There are 8 hidden switches. A switch that is on adds its own fixed numbers to the row, and there is some noise. The rows also spread widely along 12 directions, which tell nothing about the answers.
In the rows, zero is written as 128.
Some rows, each with its switches (1 for on, 0 for off) after it:
[ 91 109 102 118 105 108 135 155  92 118 138 125 106 141 181 137  85 145
 125 117 122 149 140 134 132] : 1 0 0 0 1 0 0 1
[106 134  93 135 148 110 156 106 166  95 167 102  98 174  77 141 162  84
 182  93 137 107 135 118  96] : 1 1 1 0 1 0 0 0
[136  88 120 159  93 127 171 156  80 172 138 117  65 176 105 164 128 214
 142 157 147 130  91 116 136] : 0 0 0 1 0 1 0 1
[155 130 157 100  88 179 106 102  83 135 146 101 156 118 159 151  98 126
 113 107 175 146 152 146  93] : 1 0 0 1 0 0 0 1
[ 93  62  81  73 159 212 168 159 143 163 159 113 132  89 181  93 149  90
 148 147 102 145 107 122  51] : 0 1 0 1 1 0 1 1
[ 68 132  92 104 135 106 161 158 115  88 149 141 125 144 171 137 128  97
 136 128 113 145 142 122  91] : 0 0 0 1 0 1 0 1
[111 122 117 116 137 136 148 126 101 121 144 165 113 137 111 151 113 120
 124 115 111 140 113 127 136] : 0 1 1 0 0 0 0 1
[ 77  96  40 131 137 135 133 156 161 174 152 132 113 117 148 131 130 122
 135 138  74  86  90 146 106] : 1 0 0 1 1 0 0 0
[140 161 157 141 175 117 194 164 112 113  98 107  99 194 127 150 175 134
 149 107 161 174 118 115  80] : 0 1 0 1 0 0 0 1
[ 45  75  59  70 137 135 149 183 131 117 122 193 117 123 150 134 137 140
 118 174  63 102  98  89 149] : 1 0 0 1 0 0 0 1
[146 106 108 146  83 109 152 193 106 141  89  82  88 175 187 162 126 187
 103 147 169 186  89 115  84] : 1 0 0 1 0 0 1 0
[144 192 150 138 158 173 157 196 129 118  58 109 175 144 155 153 175 128
 107 133 169 171 123 135  69] : 0 1 1 1 1 0 1 0
[126 104  96 105  99 114 139 144 131  72 165  84 133 168 179 102 135  88
 146 125 168 209 105 109  72] : 0 1 0 1 0 1 1 1
[ 64  96  89 107  91 121 168 200 104 135 113 137  91 110 199 145  95 172
 110 158 100 132 170 123  95] : 0 0 1 0 1 0 1 0
[147  77 154  63 113 153  84  58 116 134 173 142  89 104  99  81 102 118
 143 102 122 135 147 118 157] : 1 0 0 1 0 0 1 1
[179  70 128  83 156 180 139 115 134 155 125 115  89 162  75 116 188 139
 145 130 139 150  56  80 127] : 1 0 0 1 1 0 1 1
[ 36  94  73  56 107 165 117 176 121  91 152 182 182 114 175 110 121 115
 103 183  68 101 134 111 169] : 0 0 0 0 1 0 1 1
[ 94 120 107 130 150 135 151 165 147 117 116 118 128 127 150  91 147 108
 151 141 121 159 122 130 104] : 0 1 1 0 0 0 1 1
[ 25 123 103 149 148  91 173 177 114  42 162 133 113 160 137 101 125 117
 207 147 142 148 187 112 130] : 0 1 1 1 0 0 0 1
[ 98  97 111  62 101 104 135 136 146  78 118 154 108 134 136 115 123 123
 127 127 114 136 142  84 130] : 1 1 0 0 0 0 0 1
[121 153 102 149 131 110 112 127 137 100 140 142 139 137  86 126 122 109
 142 112 134 131 133 134 144] : 0 0 1 1 1 0 0 0
[ 83  53  75  70 132 219 155 146 135 179 144 123 120  72 168 129 139 107
 124 158  91 107 115 121  56] : 1 0 1 0 0 0 1 1
[149 136 155  91 134 143 150 106  92 141 140 139  88 146 101 153 129 134
 135  91 132 124 157 117 109] : 0 0 1 1 1 0 0 1
[119 140 102 149 132 118 125 166 154 102 115  94 151 135 163 102 141  96
 133 130 150 177 122 138  81] : 0 0 0 1 0 0 1 0
[186 112 156 157  98 189  72 103 146 207 123 108 140  77  87  63 109 172
 138 130 150 131 117 167 154] : 0 1 0 1 1 0 1 1

New rows. What belongs after each?
[144 125 118 114  97 195  77 138 179 171  78 120 178  52 122  94 138 135
 107 157 138 105 130 142 105] : 1 0 1 1 0 0 1 0
[115 204 155 134 157 122 110 159 105 114  78 167 154 113 147 123 114 123
  99 105 122 161 164 152 142] : 0 0 1 1 1 0 1 1
[ 88 134 107 159 131 114 133 141 147 120 145  87 121 134 144 110 132 120
 175 124 144 116 157 154  98] : 1 0 0 1 0 0 0 0
[130 103 107 158 141 177 118  97 120 183 161 105 110  99 111 126 112 109
 143 109 130 132 107 163 104] : 1 0 1 0 0 0 1 1
[163  71  95 120  97 158 139 118 132 143 139 141  94 120  47 155 127 144
 128 141 147 131  86  89 112] : 0 0 1 1 0 0 0 0
[111 178 162  84 178 106 129 109 110  74 146 145 135 160 151  98 141  67
 156  77 119 162 161 143 127] : 0 1 1 1 0 0 0 1
[138 138 112 139 135 135 117 131 139 157  92 159 115 114  88 144 130 138
 115 118 119 123 103 126 130] : 1 0 1 1 0 0 0 1
[162 146 157 133 130 144 101 104 104 124 130 127 144 122 104 113 116 115
 137 103 158 162 131 144 136] : 0 0 1 1 0 0 0 1
[113 126 106 146 135 148 147 152 129 130 118 111 129 126 125 148 136 125
 137 129 154 139 122 123  85] : 1 0 0 1 0 0 0 1
[ 59  58  58  95 172 108 202 195 156 117 127 165  48 150 131 109 172 133
 160 167  70 142  87  75 107] : 0 1 1 1 0 0 1 0
[ 98  86 152 116 119 139 142 168 128 108 102  97 119 142 151  65 143 180
 184 169 152 144 142 115 159] : 1 1 0 0 0 0 0 1
[182 162 185 103 120 125 131 120 129  78  70 140 125 154  65 135 157 131
 102 111 173 166 148  83 130] : 0 0 0 0 0 0 1 1
[121 121 143 142 153 148 155 166  53 118 133 124 126 160 160 139 118 147
 147 135 160 192 108 135 134] : 0 0 1 1 0 0 0 1
[ 82 160  82 130 147 106 122 153 131 123 132 138 141 137 173 137 115  97
 121 102 100 130 127 153 108] : 1 0 0 1 1 0 0 1
[114 113 101  91 107 190 115 123 105  98 170 137 157 118 128 159 113  98
 118 123 155 149 127 113 102] : 1 1 1 1 1 0 1 1
[106 164 131  58 102 128 174 163  98 159  90 184  96 179 140 205 173 181
  82 147  68  56 133 100 122] : 0 0 1 1 0 1 0 1
[128 138 151 122 110 155 120 174 118  75  46 147 154  96 112 140 122 156
  94 157 180 172 146 100 139] : 1 0 1 0 0 0 1 0
[105 153 130 114 203 165 194 175 118  93  95 129 142 139 124 137 184  95
 158 130 151 164 130 106  72] : 0 0 1 1 1 1 0 1
[103 144 140  97 126 158 141 151 122  74 141 107 161 143 160 120 151  99
 145 139 159 153 162 124  92] : 0 1 1 1 0 0 1 0
[124 147 130  63 111 169  86 125 184  93 102 111 207 112 144  68 163  86
 143 132 133 111 149 126 121] : 1 1 1 0 1 0 0 1
[164 122 108 127 113 120  94 114 160 123 105 119 129 113  99 102 126 109
 136 108 156 159 107 118 112] : 1 0 1 1 0 0 0 1
[ 74  68 114 128 210 193 108 181 161 143  76 149 149  36 137   9 145 130
 179 190 109 161  99 141 169] : 1 0 1 1 0 0 1 0
[ 73 152 122 115 140 149 142 191 144  92  68 184 179 112 122 123 149 142
 109 172 110 116 134 114 154] : 0 1 0 0 0 0 0 1
[156 174 147 122 203 181 168 173 149 186  65 115 141 148 150 127 206 122
 113 120 117 145  83 144  67] : 0 1 0 1 1 0 1 1
[ 84 143 116 117 113 139  93 192 114 121  77 150 170 115 193 106 120 156
 104 169 117 147 124 138 160] : 1 0 1 1 0 0 1 1
[ 75  81  56  99 129 137 130 163 154 120 161 132 140 148 158  85 165 105
 149 175  88 133  70 112 131] : 0 0 0 1 0 1 1 1
[131 134  83 141  53 116  55 127 140 126 146 129 160 132 146 127  92 136
  98 131 133 138  96 153 155] : 1 1 1 1 0 0 1 0
[ 91 108 129 149 158 145 157 177 107 133 101 147 109 111 110 113 131 171
 160 165 129 135 133 130 148] : 0 0 1 1 0 0 0 0
[107 114  98 112 131 154 167 183 114 112 117 142 139 153 137 157 159 147
 128 168 136 146  78 110 114] : 0 1 1 1 0 1 0 0
[137 155 171  94 154 167 122 145 137 146  97  84 154 183 161  90 212 138
 152 146 130 115 118 134 130] : 1 0 0 1 0 0 1 1
[104 126 109 170 122 116 102 130 121  75 166 118 163 152  96  93 116 110
 174 137 169 159 123 133 169] : 0 0 0 1 0 0 0 1
[ 59  82  74 131 148 133 148 172 143 140 141 132 122 108 161  90 124 126
 153 164  84 118 112 146 130] : 0 0 0 0 0 0 0 0
[ 81 162 114 178 196 154 129 154 110 169 120 152 135  88 152 120 102 121
 148 103 106 135 129 189 128] : 1 1 1 1 1 0 0 1
[132 125 132 102 141 149 139 140  91 114 136 138 135 142 154 131 121 119
 130 118 139 177 109 129 115] : 0 1 1 1 0 0 0 1
[106  99  82 192  69 101 116 175  77 171 130 157 100 111 150 150  39 202
  97 146 126 159  98 155 160] : 0 0 0 1 0 0 0 1
[ 98 131 101 111 141 128 167 195 163  66  70 117 145 152 156 126 173 107
 121 149 155 179 111  84  74] : 1 1 0 0 0 0 1 1
[ 56 124 132 125 168 182 135 128 137 164 175  71 142 140 175  81 175 112
 192 152  99  63 162 183 120] : 1 0 0 0 0 0 1 0
[ 87  67  61 109 120 125 108 157 169 113 153 126 135 109 153  58 128 103
 150 164 102 150  97 122 129] : 0 0 0 1 0 0 1 0
[ 96 138  95 136 125 139 127 160 146 120 117 150 159 117 107 122 130 128
 128 145 121 113 133 125 135] : 0 0 0 1 1 0 0 1
[130  98 110 118 121 111 138 142 135 101 106 181  97 117  75 121 107 143
 119 128 133 170 106  86 141] : 0 1 0 1 0 0 0 1
[ 76 105 102 134 126 103 139 122 132 116 169 145  88 111 107  89 106 124
 183 124 113 126 156 133 134] : 0 1 1 1 0 1 0 1
[101 145 122 111 203 128 159 167 173 124  75 149  95 142 108  90 193 120
 160 125  99 132 118 102 119] : 1 1 1 1 1 0 1 1
[151 137 151 113 132 155 133 113 119 167 101 134  99 130  88 154 142 161
 123 111 123  94 133 133 138] : 1 0 1 0 1 0 0 0
[194 126 159  79  76 136 107 124  90 137 123 111 118 170 168 139 124 157
  92 115 150 181  98 126 126] : 0 1 1 1 0 0 1 0
[ 73 112 134 114 104 165 132 141 122 139 144 112 126  81 152  90 110 134
 165 150 131 108 214 141  93] : 0 0 1 1 0 0 1 1
[162 171 178 149 123 183  84 109 103 113 125 118 188 106  98 130 116 116
 110 118 189 155 151 161 137] : 0 0 0 1 0 0 1 0
[ 97  84 120  85 166 109 151 126 132  26 162 101 121 145 137  53 142  50
 207 116 158 205 153  95 107] : 0 0 1 0 0 0 0 1
[182 179 183 125 162 161 107 145  78 127  69 157 160 116 139 135 112 129
  73  97 160 211 111 146 138] : 0 0 0 1 1 0 1 1
[104 108  93 128 147 130 140 159 151 128 122 132 115 122 134 106 142 117
 131 143 113 144 107 124 109] : 0 0 0 1 0 0 1 0
[145 115 153 111 137 164 114 143 140 139  87 117 156 121 115  61 161 144
 156 157 131 136 114 130 158] : 0 0 1 0 0 0 0 1
[161 180 166 125 119 129 137 148  88 115  80 144 124 166 113 176 140 151
  88 117 159 164 131 111 120] : 0 0 1 1 0 0 1 1
[103 107  68 127  58 128 105 165 122  81 147 119 162 123 149 126  88 119
 119 148 164 174 137 110 109] : 0 0 1 1 1 0 1 1
[123 172 128 102  92 144 130  83 107  90 183 123 139 173  97 207 131  92
 127  84 161  98 171 121  83] : 1 1 1 1 0 0 0 1
[ 93  93 118 136 186 171 108 143 173 129 110 123 141  63 119  36 145 103
 174 154 130 149 123 140 136] : 1 0 0 1 0 0 1 0
[ 65  81  62 131  96 111 163 189 144 113 120 137 104  99 148 111  92 145
 148 152 119 146 147 111  96] : 0 1 1 0 1 0 0 1
[ 85 133  93 169 123 105 135 166 149  95  92 155 119 129  67 136 130 152
 152 150 146 119 135  99 145] : 1 0 1 1 0 0 0 1
[115 117 101 162 113 102 155 153 115 168 129 116  65 179 145 159 123 175
 120 124 115 138  87 137 124] : 1 1 0 0 0 0 1 1
[141 116 146 113 162 160 111  68 133 160 173 118 108 122 102  92 135 100
 171  88 124 121 120 155 126] : 1 1 0 1 0 0 0 1
[141 101 126  74 127 149 129 143 150 131  86 133 104 122 121 105 162 136
 130 137 127 147 114  86 107] : 1 0 1 1 0 0 1 1
[ 76 120 103 175 116 101 118 185 124  64 104 128 119  90 133 103  77 142
 151 141 178 191 175 121 134] : 1 0 1 1 1 0 1 0
[108 153 134 116 125 139 101 172  98 102  90 161 170 106 174 110 105 130
  98 145 131 179 136 139 148] : 0 0 1 1 0 0 1 1
[171 183 142 145 162 159 111 141 157 142  71 111 192 119 125 105 168 107
 110 120 145 148  89 167 118] : 0 0 0 0 1 1 0 0
[118 121 130 102 127 127 143 175 124 115  69 147 120 152 128 133 155 173
 119 156 132 137 108  90 143] : 1 0 0 1 0 0 0 1
[126 130 156 150 190 192 138 151 151  96  75 138 171  73  46  76 163 110
 181 155 182 160 144 109 124] : 0 0 1 1 0 0 0 1
[122 155 134 141 146 118 149 171 137 112  67 127 104 122 142 137 135 138
 120 118 155 174 140 124  85] : 1 1 1 1 0 0 1 0
[ 61 162 110 129 158 130 206 165  79  48 132 188 115 137 106 237 110 101
 101 111 139 144 168 104  83] : 0 1 1 0 0 0 0 0
[110 158 113 197 118 146 125 137 123 120 149 105 152 159  83 150 141 131
 145 143 158 112 127 153 141] : 0 0 1 0 0 0 1 0
[113 161 131 152 168  95 140 151 126 130 110 156 104 143 123 109 119 137
 141  98 113 153 128 145 146] : 0 1 0 1 1 0 0 1
[ 72 129  96 140 136  73 158 179  96  84 116 156  73 145 145 160  93 149
 136 114 127 158 153 112 133] : 1 0 1 1 1 0 0 0
[160  95 109  87 157 126  91 146 176 160  40 182 118  58 131  62 121 129
  93 122  89 176  66 115 144] : 1 0 0 1 0 0 0 1
[110 146 133 145 135 103 182 135  76 119 161 137  47 160 119 184 106 145
 136  90 145 156 161 129  94] : 0 1 1 1 1 1 1 0
[138 115 119 134 138  81 126 125 149 145 134 104  77 165 123  75 147 137
 180 116 110 137 114 140 138] : 0 0 1 1 0 0 0 0
[112 120  72 131 124 144 128 146 136 180 151 112 137 109 176 121 108 105
 124 112  99 128 113 165  72] : 0 0 0 1 1 0 0 1
[141 106 120 102  73 142 107 162  87  63  92 175 162  84 125 150  62 138
  80 142 182 212 130  88 130] : 0 0 1 1 0 0 0 1
[ 99  80  46 134 153 132 140 159 177 172 111 132 113 108 141  98 151 117
 135 151  81 125  45 133 111] : 1 0 0 0 0 1 0 1
